The rows are grouped in 3 ways, from coarse to fine. Each group lies inside one group of the grouping before and may be the whole of it. The rows also spread widely along 9 directions, which tell nothing about the answers.
In the rows, zero is written as 128.
Known rows, each followed by its group in each grouping:
[ 93  90 138 138 125 128 118 122  83 167  79 153 115 164 124 170 170 107
 106  99 137 107 101 142 170 129 145 123  92 115 123  87 149] => k_470 k_954 bav
[115 122 119 135 138 131  97 124 108 128 109 126 104 157 138 155 122 129
 136 123 132 142 143 125 143 121 129 138 120 134 131 139 109] => k_813 k_66 Sol
[108 137 138 119 129 100 130 164  89 141 135 132  99 113  89 165 125  65
 106 107 133 168 115 116 134 129 171  82  97 147 112  67 135] => k_813 k_128 tano
[150 134 107 159 113  60  97 128 119 180  99 166 127 133 145 158 113 117
 151 151 149  98 104  78 110 107 125 119 172 115 147 126 107] => k_813 k_128 loza
[114 151 117 170 104 118  97 164  40 156 126 104 146 131 107 112 129 159
 100 169 118 142 120 129 137 150 118 160 131 142 185 114 123] => k_533 k_875 ref
[142 191 138 114 150 124 193 160 130 118 154 117 111  41  87 131 103 108
 104 142  82 175 132 123  88 181 140  65 145 180  97 102  97] => k_470 k_892 Zoluf
[118 126 117 112 161 178  94 119 118  84 137  92 125 133 157 110 107 158
 104  92 126 170 159 130 155 143 114 160 112 154 130 147 113] => k_813 k_698 dig
[141  88 159  94  96 116  83  81 115 171  85 166 124 199 164 188 196  73
 163 128 181  63  85 139 140  78 144 151  93  71 124 144 174] => k_813 k_66 tosa
[103 142 142 153 131 103 149 146  86 130 104 126  81 128  72 200 130  82
 145 169  92 156 142 126 138 128 159 102  99 146 111 122 122] => k_470 k_892 vudo
[117 127 130 116 143 118 118 147 100 138 109 128  95 119 132 169 113  94
 115  98 133 152 114 123 126 132 150  95 119 153 114 108 112] => k_813 k_66 zono
[107 138 113 157 136  86 121 182  82 148 117 131  87 106 122 172  87  72
  89  87 135 162 106  85 132 114 176  62 115 158 119  71 100] => k_813 k_698 Rekoz
[133 139 116 161 133 121 130 145  91 151 106 121 136 142 130 129 125 154
 113 140 124 126 128 129 122 148 127 134 126 131 146 134 122] => k_470 k_262 zuda
[130 140 118 111 156 151 134 113 142 118 137 131 148 115 152 104 138 172
 101 127 102 140 138 162 130 191  97 137 165 153 133 148 120] => k_533 k_402 lop
[124 129 142 114 103  95 131 103 114 165 128 165 125 148 118 153 167  89
 136 164 129 116 103 131 127 119 144 116 132  97 126 118 159] => k_533 k_402 zek
[114 108  79 186 127 103 139  76 198 181 124 224 143 160 125  94 151 175
 145 186  90  78 150 117 142 179  77 118 191  84 143 108 106] => k_470 k_892 binu
[172 120 154 101  91 136  83 147  82 160 112 108 169 144 192 139 164 101
 105  80 215  91  67 130 121  94 142 163  85 112 144 127 178] => k_813 k_128 mati
[139 146 107 154 119  76  96 127 103 166 109 135 124 111 140 142  96 132
 128 145 137 118 101  66 113 120 117 128 179 139 152 121  82] => k_813 k_698 pebe
[124 126 127  87 175 185 112  81 144  70 128 112 117 142 145 117 129 165
 135 126  95 160 162 151 156 169  99 161 130 155 117 172 116] => k_813 k_698 dig
[170 142  96 154 139 114 141  76 213 127 165 185 145 173 142  95 146 130
 167 196  99  89 185 157 104 165 112 110 152  75 127 173 145] => k_813 k_698 Rekoz
[113 135 129 150 110 138 137 138  79 160 123 129 152 159 100 105 173 147
 104 151 119 122 120 160 141 174 121 138 104 104 157  95 159] => k_470 k_262 zuda
[128  95 104 136 178 132 129 121 149 114  84 152  99 172 169 168 141 114
 130  94 112 127 157 174 157 160 136 112 107 143  98 152 124] => k_813 k_128 mati
[139 107 155 115  96 134 104 123  92 160 104 140 141 201 140 162 203  75
 127 118 168  90 103 179 137 116 150 137  55  74 132 120 194] => k_813 k_66 Sol
[146 136 135 101 126 132 125 132 131 138 136 138 138 118 134 129 141 109
 114 114 145 132 108 129 121 145 133 118 126 136 118 108 142] => k_813 k_128 mati
[131 126 141  83 102 121 137 138 119 167 150 154 152 111 137 111 167  91
  76 108 155 115  75 141 119 141 144  87 121 114 127  81 165] => k_533 k_875 ref
[111 104 156  91 127 155 118  97 102 142 103 130 137 154 136 137 170 137
 124 115 146 118  97 128 153 127 125 157 113 117 130 124 148] => k_470 k_262 zuda
[162 143 114 128 181 162 148  92 194  73 139 126 119 125 162 125 109 156
 159 154  94 139 200 146 110 145 108 136 139 142 100 212 104] => k_470 k_892 Zoluf
[123 118 143  91 112 144 110 133 108 141 144 128 148 134 149 116 160 108
  92 106 159 130 101 137 138 116 142 128 103 120 135 112 161] => k_533 k_875 ref
[124 138  95 174 161 140 108 203  62 121  94  79 110 119 164 142  78 138
  74  68 128 170 148 147 126 155 145 115 104 188 139 122  87] => k_813 k_66 zono
[166 123 116 153 132 106 124 144 115 152  99 138 148 155 191 150 145 110
 100 106 157  94 120 172 108 141 142 114 116 113 128 159 150] => k_533 k_402 lop
[145 146 136  88 127 140 113  74 168 115 162 149 139 137 122 111 145 139
 178 179 123 131 146 117 119 129 103 156 154 108 130 157 145] => k_813 k_128 loza
[125 126 146  91 152 154  93  65 107 100  95 112 121 139 154 154 146 180
 162 162 104 133 129 139 152 145  84 202 166 159 139 205 116] => k_533 k_402 lop
[193 189 183  55 157 175 131 133  68  66 116  32 131  90 139 169 140 128
 157 152 118 166 125 173 107 157 122 182  98 194 118 219 151] => k_813 k_128 loza

New rows, each followed by its group in each grouping:
[140 122 146 108 129 147  93 115  97 113 116 109 121 163 143 160 149 115
 152 129 150 139 134 140 146 112 137 173  93 134 125 159 153] => k_813 k_128 mati
[139 148 121 110 145 114 125 103 154 133 128 149 110 118 127 144 116 131
 155 155 112 133 131 116 109 142 117 112 168 136 119 149 100] => k_813 k_66 Sol
[121 125 154  85 168 162 174  91 142 120  88 143 113 124 120 161 181 128
 136 137  73 125 118 179 152 204 108 116 124 159  90 142 135] => k_470 k_892 binu
[114 127 118 124 128 142  89 142  95 128 137 109 139 115 168 111 101 154
  90  96 156 158 118  91 139 103 121 157 143 148 148 126 107] => k_533 k_402 zek
[142 147 111 124 142 131 135 103 170 130 152 158 135 117 119  97 129 153
 140 161 101 137 146 133 119 184  99 125 169 140 132 128 118] => k_813 k_128 mati
[ 74 130 117 113 171 162  96 142  96  80 140  95  89 100 112 130  79 156
 109  97 109 217 161  95 169 135 123 148 127 197 129 111  84] => k_813 k_128 tano
[194 141 163  60 137 134 135 102 142 116 110 119 142 128 183 156 164  84
 132 108 159  95  91 160 100 133 146 116 108 120  96 178 164] => k_813 k_698 dig
[148 147 134 107 145 113 143 137 114 118 128 122 111 115 129 160 131  97
 129 148 115 147 132 145 109 128 155 103 121 149 110 162 134] => k_533 k_875 ref
[104 125 118 110 168 135 126  92 169 102 136 146  87 104 132 152  87 128
 141 118 112 160 159  82 136 105 136 105 152 151  92 140  88] => k_470 k_954 bav
[ 97 118 111 119 160 129 116  80 157 108 132 158  91 148 109 139 125 125
 153 149  84 156 157 115 158 149 117 128 146 133 115 130 104] => k_813 k_698 pebe
[126 119  94 171  98 108 102 109 169 155 184 187 152 199 116  90 148 110
 151 170 144 112 182 124 130 110 132 123 110  40 148 101 171] => k_813 k_128 loza
[ 49  44 154  59 163 182  88  76 123 100  95 154  80 191 140 178 178  95
 128  57 140 158 127 145 225 108 145 150  69 133  93 103 159] => k_813 k_128 tano
[134 135 116 126 116 118 117 117 135 140 153 148 138 138 134 116 140 128
 126 161 127 125 134 126 120 124 131 126 137 110 141 137 142] => k_533 k_875 ref
[133 131  93 165 122 135 115 146 112 156 131 140 169 150 147  73 142 161
  72 115 127 110 126 156 137 196  99 127 129 110 163  93 134] => k_813 k_698 dig
[ 69 126 160  90 130 165 102  95  71 104 129 113 104 155  65 145 168 120
 143 152  93 176 126 133 186 151 119 172  97 142 136 101 141] => k_813 k_698 pebe
[131 137 131 111 130 157  94 113 108 120 128 115 129 140 139 131 130 146
 135 133 127 140 136 130 131 135 113 168 122 135 141 147 122] => k_813 k_66 tosa
[119 144 109 177 133 104 139 168  75 145 111 129 120 147 115 146 133 120
  99 148  91 150 144 165 134 172 142 113 113 140 140 118 131] => k_533 k_402 zek
[ 92  87 178  48 119 164 108  99 107 126 124 140 117 165 120 165 197  63
 129  89 160 142  96 142 176 104 156 130  61 110 101  84 193] => k_813 k_128 loza
[128 140 152  78 112 158 100 129 126 108 196 107 139 114 137 106 119  84
 107  95 181 160 122  88 125  75 161 124  86 115 120 107 158] => k_813 k_698 Rekoz
[119 111 113 111 151 120 122  90 167 122 128 167 108 143 144 139 125 112
 134 118 120 133 140 113 142 129 131 102 147 119 105 126 112] => k_813 k_698 dig
[118 110 103 141 149 148  76  64 154 105 124 145 124 179 144 120 126 187
 186 175 109 134 181 113 163 130  79 199 163 118 151 181 112] => k_813 k_128 loza
[154 122  87 183 136  76  93 124 133 156  96 152 122 159 177 152 101 116
 137 129 145  95 132  97 112 109 130 122 153 111 138 154  94] => k_813 k_698 pebe
[169 172 164  74 116 140  98 130  82 123 129  74 141  86 152 143 119 129
 140 137 156 135  87 106  88 114 122 163 136 163 139 167 124] => k_813 k_66 zono
[177 147 114 162 101  73 116 103 144 167 136 168 143 156 139 131 137 104
 160 188 141  75 125 110  93 120 131 117 148  76 144 149 145] => k_813 k_698 Rekoz
[ 99 107  84 160 150 118 117 140 154 134 141 162 115 155 135 115 114 125
 102  99 125 148 166 129 148 149 133  97 122 125 125  89 118] => k_813 k_128 tano
[197 179  95 152 136 115 156 113 172 129 160 145 169 126 140  76 141 172
 143 221  82 103 169 181  73 200  91 121 179 115 151 196 134] => k_533 k_875 ref
[118 133 120 153 116 110 102 154  69 168  92 134 118 140 127 157 131 124
 108 120 129 123 104 132 134 149 129 128 124 135 149  95 118] => k_813 k_66 tosa
[121 148 148 143  94 159 121 142  58 140 127  98 154 144 103 122 171 145
 116 163 124 127 118 155 143 159 112 177  86 122 164 120 159] => k_470 k_892 vudo
[138 167 119 155 115 134 123 152 111 134 152 103 144 103 123 111 104 148
 116 154 134 141 141 102 105 127 121 140 130 140 149 133 110] => k_470 k_892 vudo
[147 135 105 143 163 159 128  61 190  99 137 146 139 152 148  98 132 192
 168 181  85 111 195 155 126 165  85 165 158 115 130 198 122] => k_470 k_954 bav
[ 87 128  88 190 116 107  82 156  72 152 136 123 120 132 128 114  79 163
 100 136 128 169 143  73 149 106 124 149 155 144 170 101  84] => k_533 k_402 zek
[139 148 153 119 116 129 136 113  93 139 129 119 138 148 102 135 163 130
 145 176 123 127 124 137 123 138 130 146 112 112 135 147 154] => k_470 k_262 zuda
[170 170 156  96 112 147 141 124 113 127 156 114 154 126 106 113 175 114
 140 172 121 132 119 172 111 179 120 149 108 125 130 140 176] => k_813 k_128 mati
[137 121 147  83 157 156 125 103 137 102 120 106 121 126 167 142 122 133
 135 105 148 141 126 115 123 102 139 136 117 141 105 171 125] => k_470 k_262 zuda
[159 148 103 113 172 167 139 103 211  72 183 135 118 145 148 105 110 128
 146 138 102 156 212 169  96 152 130 112 116 122  94 184 131] => k_813 k_66 tosa
[129 118 142 105 111 135  90 123  98 145 126 122 142 147 155 136 149  92
 109  96 172 116  92 113 140 107 138 142 101 108 135 105 148] => k_813 k_698 pebe
[112 122 158  57 136 181 128  98 128 106 142 126 139 134 120 113 182 110
 105 108 117 145 108 165 158 178 119 138  94 128 115 105 164] => k_813 k_698 pebe
[130 151 110 122 163 135 145 102 167 100 157 147 110 118 114 117 109 135
 142 159  78 157 167 134 125 175 113 106 154 144 115 144 107] => k_813 k_698 Rekoz
[113 139 130 105 133 169 126 116 124 110 166 121 147 140 132  92 152 153
 107 140 108 160 148 154 144 159 112 151 118 130 136 129 149] => k_533 k_402 zek
[129 132 149 110 122 134 124 108  98 141 123 121 131 142 117 136 149 133
 139 149 136 128 118 117 129 120 134 147 117 117 134 137 143] => k_470 k_262 zuda
[121 141 129 154 110  96 127 125 108 153 140 142 117 151  96 144 133 111
 150 176 130 132 139  94 119  97 154 119 119  95 137 121 136] => k_470 k_262 zuda
[118 105  99 121 175 154 102 147 131 107 106 111 117 123 200 129  92 129
  73  31 149 150 130 116 145 133 132 119 116 163 115 123  88] => k_813 k_698 pebe
[117 111 109 134 144 126 110 102 145 138 119 158 134 148 161 123 138 150
 115 127 127 119 140 140 143 150 109 136 155 119 134 140 122] => k_533 k_402 lop
[133 120 129 109 136 122 121 145 131 140 129 138 139 123 182 136 128  98
  78  70 170 126 106 131 115 115 153  98 117 127 113 121 135] => k_533 k_402 lop
[129 162 112 159 129  79 130 142 110 139 138 140 101 121  90 155 109  87
 136 167 103 151 137 101 110 135 152  93 134 126 127 110 107] => k_813 k_698 pebe
[131 151 126 116 136  91 104  91 143 114 150 136  88 115 109 162  88  97
 180 174 121 156 142  52 111  79 138 127 160 130 116 154  92] => k_813 k_698 pebe
[113 112 148 105 155 151 122 136  74 127  78  98 118 136 160 160 137 135
 103  79 146 139 100 130 150 127 140 143 103 161 120 138 123] => k_470 k_262 zuda
[103 157 150  86 118  96 163 121 134 151 163 171 107  89  65 144 146  68
 116 155 103 161  99 122 118 157 157  63 149 131 102  71 142] => k_533 k_402 lop
[163 148 122 150 135 118 110 125 102 126 112 113 135 146 151 143 131 130
 137 153 125 113 138 141 122 144 127 147 122 128 143 168 132] => k_813 k_698 Rekoz
[126 130 101 179 147 146 132 131 143 105 148 132 122 163 130 121 120 133
 131 146 112 144 204 146 131 131 131 131  92 112 122 148 130] => k_470 k_892 Zoluf
[128 127 122 124 128 131 106 132 117 132 125 132 120 131 136 135 126 124
 123 115 142 142 124 119 140 132 129 136 125 143 131 115 127] => k_813 k_128 mati
[122 141 163  86 129 149  99 101  70 109 108  92 112 134 117 166 150 115
 148 140 119 150 104 124 152 135 125 177 110 151 134 149 133] => k_813 k_698 pebe
[106 126 154 107 109 148 115 137  73 126 142 115 129 158 117 146 165  90
 102 120 140 156 124 154 153 114 158 142  68 114 127 109 176] => k_533 k_402 zek
[126 126 152 105 145 126 127 120  77 144  64 109 118 120 142 174 141 147
 126 119 130 123  80 117 138 137 125 145 140 162 129 150 113] => k_470 k_262 zuda
[155 132 144 110 123 111 149 130 119 169 103 139 140 126 143 146 155 101
 110 116 153  98  82 133 106 136 147  96 124 113 117 123 148] => k_470 k_262 zuda
[172 173 138 105 107  97 123 131 127 146 171 128 143  89 118 121 116 100
 140 161 155 130 107  90  81 118 137 114 150 127 131 127 137] => k_813 k_128 tano
[174 153 130 123 179 170 176 125 145  90 100 101 139 124 155 141 155 154
 129 147  78 124 162 216 114 215 104 135 111 165 106 204 131] => k_470 k_892 vudo
[ 93  88 154 105  94 161  72  93  98 149 120 135 143 156 155 131 157 136
 125 101 191 108  97  74 167  60 117 184 111 101 145 103 141] => k_470 k_892 Zoluf
[ 94  95 136  95 107 152  80 118 109 156 126 144 133 161 153 127 154 117
 103  78 177 125  98 114 161 105 130 143 103 110 137  82 142] => k_813 k_66 Sol
[134 136 126 117 117 146 114 144 119 138 147 127 146 126 141 102 136 128
 104 109 152 140 116 130 129 147 123 135 118 131 135 101 141] => k_813 k_128 mati
[139  98 126 132 119 117 126 109 141 164 109 176 155 191 163 135 198  99
 112 124 148  76 121 189 136 151 136 117 104  73 128 129 185] => k_533 k_402 lop
[150 156 130 125 115 110 113 138 101 125 149 113 127 119 133 139 122 114
 134 167 135 144 136 116 103 103 144 131 129 132 138 161 134] => k_533 k_875 ref
[134 153 115 151 130 127 117 157  88 131 134 103 146 115 142 116 119 146
  92 131 123 148 134 146 116 158 122 134 136 147 150 135 122] => k_533 k_402 lop
[171 156 133 114 123  94 132 138 137 133 147 133 126 114 132 149 126  83
 140 142 147 127 130 122  90 119 157  98 118 123 114 142 144] => k_813 k_128 tano
[107 135 136 143 118 101 118 114  80 164  98 133 115 132  92 155 129 145
 151 177 112 130 106  91 134 129 120 141 156 134 152 125 110] => k_470 k_262 zuda
[134 143 153  77 120 131 116  92 154 106 178 138 103 130  99 151 134  78
 176 165 139 162 143 101 118  85 153 132 107 115  99 140 157] => k_813 k_128 mati
[104 114 128 125 135 131 118 134 105 152  97 151 104 149 126 162 151 104
 111 102 118 132 111 152 148 157 136 108 113 136 121  95 127] => k_813 k_66 tosa
[123 131 128 109 155 133 122 142 117 112 118 118 103 116 141 158 110 107
 118  90 133 163 130 123 137 129 148 110 118 158 108 123 120] => k_813 k_128 loza
[100 122 123 129 128 135 133 120 132 145 148 150 129 142 108 108 141 129
 111 130 130 143 137 113 134 130 139 111 118 105 127  93 140] => k_470 k_262 zuda
[141 170 115 124 149 117 164 140 148 121 160 136 122  88 121 116 110 120
 106 146  89 165 145 138  99 168 135  83 152 152 109 128 115] => k_533 k_402 zek
[111 142 151 129 147 134 124 140  65 111  96  93  87 115 108 188 110 115
 132 127 112 166 133 120 141 115 156 131  97 170 109 140 115] => k_470 k_954 bav
[122  94 122  93 121 123 121  50 218 156 155 216 150 161 163 104 175 118
 136 140 144  85 122 129 129 128 109 114 168  64 120 127 158] => k_533 k_402 lop
[141 195 143 140 125  70 174 167  88 135 151 123  95  92  57 179 118  56
 129 188  84 176 138 145  88 159 180  59 119 147 107 118 135] => k_533 k_402 lop
[148 145 122 137 128 133 129 124 120 131 136 130 151 148 144 115 149 139
 120 155 112 129 143 163 121 155 120 142 125 118 138 154 149] => k_533 k_402 zek
[152 119 112 142 143 161  69 119 113  86 132  83 140 172 196 121 103 152
 132 110 161 136 174 126 138  93 126 188  95 119 144 194 129] => k_813 k_698 dig
[126 111 125 130 104  57 108 135 133 169 128 173  97 145 142 189 119  15
 128  96 187 112  92  69 112  46 197  59 104  83  98  85 133] => k_813 k_698 pebe
[187 156 103 114 167 146 126 103 190 104 137 121 146 107 196  95  98 173
 139 131 123 121 157 142  80 165  90 141 181 147 127 205  94] => k_813 k_66 zono
[122 106 100 145 170 151 152 126 161 117 109 164 125 185 138 125 171 121
 113 111  88 126 177 219 153 211 124 101  95 115 109 118 159] => k_813 k_128 loza
[123 128 115 136 130  98 116 119 122 151 112 152 117 128 132 144 116 116
 120 130 128 125 110 100 133 137 129 104 151 129 129 104 106] => k_813 k_698 dig
[127  93  87 157 157 140 122 105 199 147 118 176 143 146 194 103 120 156
 103  91 142  96 152 114 139 133 107 114 147 111 119 129 105] => k_470 k_892 binu
[164 122 107 132 184 123 114 147 129  99  82 100 103 128 214 174  80 111
 105  61 148 135 139 132 119 116 152 109 117 165  96 183  93] => k_813 k_698 dig
[144 132 118 106 134 128  97  93 164 114 163 141 130 130 148 114 112 137
 156 142 146 138 151  92 119 103 116 151 147 124 129 154 120] => k_813 k_128 tano
[136 161 125  89 194 162 147 137 145  68 146  93 102  70 146 129  81 130
 104  91  97 191 151 127 120 168 132  97 136 200  95 153  89] => k_813 k_698 Rekoz
[139 110 151  74 117 107 111 107 142 156 118 162 123 137 151 170 156  61
 137  99 179 106  81 106 129  85 156 102 119 101 103 105 159] => k_813 k_128 loza
[136 141 112 115 133 120 140 139 150 144 156 149 139 104 153 105 117 117
  85 107 133 142 120 124 110 140 138  91 146 129 119 105 128] => k_533 k_402 zek
[130 121  74 175 144 102 125 136 152 152 134 165 134 137 156 100 109 151
 100 142 113 120 156 132 121 152 120 104 165 124 146 130 104] => k_533 k_875 ref
[126 139 164  74 131 169 138 111 128  99 173 105 129 142 108 130 155  92
 135 130 139 161 148 136 124  97 167 128  64 108 101 136 176] => k_470 k_262 zuda
[111 158 144  98 102 124 108 103 107 140 168 130 133  99  96 112 127 140
 136 174 124 162 110  77 124 116 113 151 166 132 147 113 123] => k_533 k_402 zek
[116 127 147 113 114 176 111 124 100 127 140 111 149 126 141 108 144 142
 100 107 154 135 122 115 145 120 119 160 102 127 138 112 138] => k_470 k_892 Zoluf
[155 156 182  52 139 165 144 108  91  95 122  91 125 115 110 154 175  95
 132 138 112 151 104 177 131 176 136 138  89 151 104 150 167] => k_813 k_698 dig
[150 152 107 155 135  53 141 146 119 152 112 149  95 111 125 180  98  92
 141 176 112 129 128 104  94 114 159  78 164 140 118 154  97] => k_533 k_875 ref
[124 113 118 148 137 132  96  97 120 121 113 136 130 183 160 143 147 144
 141 154 124 122 163 152 147 125 120 167 121 109 140 180 143] => k_533 k_402 lop
[195 159 166  71 151 101 156  78 160  94 121 134  97 143 132 204 157  47
 194 177 113 118 140 164  91 118 167  99 102 113  73 214 165] => k_813 k_698 dig
[121 161 161  71 127 154 111 161  56 114 141  64 126  64 146 136 100 122
  76  80 157 189  80  91 123 104 144 142 123 190 127 119 114] => k_533 k_402 zek
[ 85  83 133  85 121 167  80 106  99 147 113 137 145 142 167 106 159 160
  88  87 158 126  88 118 179 123 102 165 136 136 153 103 134] => k_533 k_875 ref
[123  93 127 121 145 145  90 114 105 135  80 138 132 179 174 154 163 125
 124  91 155 109 117 149 164 130 121 157 106 122 135 133 147] => k_813 k_128 loza
[189 159 136  96 126 121  91  95 143 122 136 107 134 114 183 143 101 131
 175 152 168 113 121  89  74  81 118 162 155 133 131 212 113] => k_813 k_66 zono
[179 135  97 153 169 107 112  86 168 111  99 144 125 170 175 147 117 158
 191 175 107 105 180 142 112 141 100 157 166 121 131 223 109] => k_813 k_128 loza
[116 127 121 115 145 126 101 131 133 118 144 124 109 116 140 135  95 116
 121 102 145 166 142  91 133 107 141 122 129 147 118 118 110] => k_813 k_128 tano
[150 134 103 140 143 113 117 136 155 125 148 133 124 130 165 130  95  88
 113  97 150 137 147 112 103 107 157  93 113 114 109 128 116] => k_813 k_698 pebe
[164 123 130 101 159 153 135 116 148 108 117 130 135 146 183 136 152 103
 112  94 139 107 127 176 125 155 139 111  95 127 105 161 155] => k_813 k_698 Rekoz
[141 122 128 124 163 121 147 141 146 117 107 128  98 106 169 177 102  91
 114  82 146 136 133 108 115  97 161  83 115 152  83 145 100] => k_470 k_892 Zoluf
[141 134 119 161 135 133  98 145  66 120  95  94 131 163 146 145 131 139
 115 128 125 131 140 155 146 152 125 158  96 136 152 148 130] => k_813 k_698 dig
[152 124 121 115 132 139  97 141 123 139 121 122 155 131 184 116 129 127
 100  79 179 115 106 126 124 123 124 135 120 127 136 123 138] => k_813 k_128 loza
[124 145 158  85 109 118 139 117 116 151 143 149 138 111 108 136 170  96
 110 143 132 127  91 143 119 151 136 107 132 119 121 103 163] => k_533 k_402 lop
